There are 3 ways to turn a row about zero (a turn may also mirror it). The second row of each pair is the first, turned, with some noise. The first 21 pairs use one turn. New pairs use 2 turns, one after the other, and a turn may come again.
In the rows, zero is written as 128.
Some pairs, each with its turns in order after it:
[132  89  98 141 126 102]
[111 152 149 122 106  91] => j_4

[159 156 106 182 162 100]
[189  91 110 105 128  99] => j_775

[ 66 170 114 134 135  82]
[175 146 194 146 122 158] => j_531

[182  59 140 135 112 149]
[154 117 108  77  85  78] => j_4

[125 145 141 164  87 132]
[140 153 135  90  99 110] => j_531

[158 105 148 130 110 151]
[112 118  93 112 122  98] => j_531

[136 168 157 107 161 147]
[137  81 124 134 166 151] => j_4

[104  86 145 114 118  91]
[164  94 140 134 152  97] => j_531

[136 124 104 134 115 114]
[117 152 125 126 126 111] => j_4

[119 156 171 133  99 122]
[117 122 102 115 129 178] => j_4

[130 162 114 118 141 106]
[108 132 136 137 168 132] => j_4

[134 122 170 102  71 123]
[144 142 112  73 116 171] => j_4

[126 163 183 147 109 115]
[171 128 120 112  73 128] => j_531

[113  74 114 153 155 140]
[100 120  78 132 104 100] => j_775

[160 159 101 139 103 139]
[158 118 173 125 104 112] => j_775

[108  93 123 171 170 124]
[119 115  68 111 125  96] => j_775

[ 99 146 146 121 127 138]
[149 147 128 150 113 122] => j_531

[121  88 146 151 144 143]
[147 135  96 113 160 120] => j_531

[105 187 147 149 120 113]
[153 143 149  83 174 128] => j_775

[122 164 118 137 103 124]
[149 143 160 111 133 122] => j_775

[188 126 157 125  98 119]
[151 106 148 125  96 181] => j_775

New pairs. What belongs after each?
[144 191  83 142 128 135]
[135 151 141 116 159 193] => j_4 j_531

[113 116 166 102 146 133]
[ 97 124 119 127 145  86] => j_775 j_775

[130 107 162  56 117  92]
[123 100  79 190 102 113] => j_4 j_531

[111 131 169 151 111  81]
[141 108 137 152  90 174] => j_531 j_775

[131 114 118 128 118 166]
[162 120 136 131 107 133] => j_4 j_775

[155 132  95  99  81 108]
[113 120 145 166 101 176] => j_4 j_531

[183 105 124  78 145 133]
[129 126  89 142  62 103] => j_775 j_4

[129 116 159  47  69 107]
[132 215  83 125  84 136] => j_775 j_531

[128 143 103 123 151  72]
[ 90 111 121  95 128 172] => j_775 j_531

[147 143 114 156 143 154]
[129 146 100 142 111 159] => j_775 j_775

[114 140 139 127 149 134]
[128 126 105 139 133 115] => j_531 j_4

[ 90 198 133 136  66  97]
[147  96 116 105  46  79] => j_531 j_531

[ 92 114 114 165 122 104]
[168 143 150 160 146 122] => j_775 j_775

[ 96 150 107 135  99 133]
[124 125  93 167 146 132] => j_4 j_4

[141 109 165 122 119 130]
[118 158 141 115 129  98] => j_531 j_4

[158 184 110 115 141 114]
[ 74 148 155  99 115 126] => j_531 j_775

[ 97  90 105 123 105 118]
[134 125 132 123  71 121] => j_4 j_531

[114 133  88  93 133 145]
[151  85 123 108 145 142] => j_4 j_775

[ 58 115 137 114 137 147]
[106 100 154  76  99 149] => j_4 j_775

[154 105 103 117 151 108]
[ 89 118  96 139 133 114] => j_531 j_775

[126 123  77 102 141 111]
[150 114 113 105 169 149] => j_4 j_775

[127 141 160 130 105 141]
[115 115 155 111 112 118] => j_531 j_531

[159 173 159 113 133  72]
[144 144 117 198 170 134] => j_4 j_531

[163 155 174  83 120 147]
[148 158  61 138 143 108] => j_775 j_531

[150 181 109 103 138  91]
[153 139 117 167 154 179] => j_4 j_531

[145 115 112 118 159 160]
[128 130 143 178 128 120] => j_531 j_4

[162 136 123 176  85 131]
[110  91 122 136  88  78] => j_775 j_531

[124 149  88 126 106 113]
[137 148 139 134 114 172] => j_4 j_531

[162  87 144 110 153 160]
[121 153 163 166 123  87] => j_531 j_4

[123 128 135 112 168 128]
[111 116  97 120 122 149] => j_4 j_775

[121 146  95 127 130 147]
[131 135 125 103 125 162] => j_4 j_531

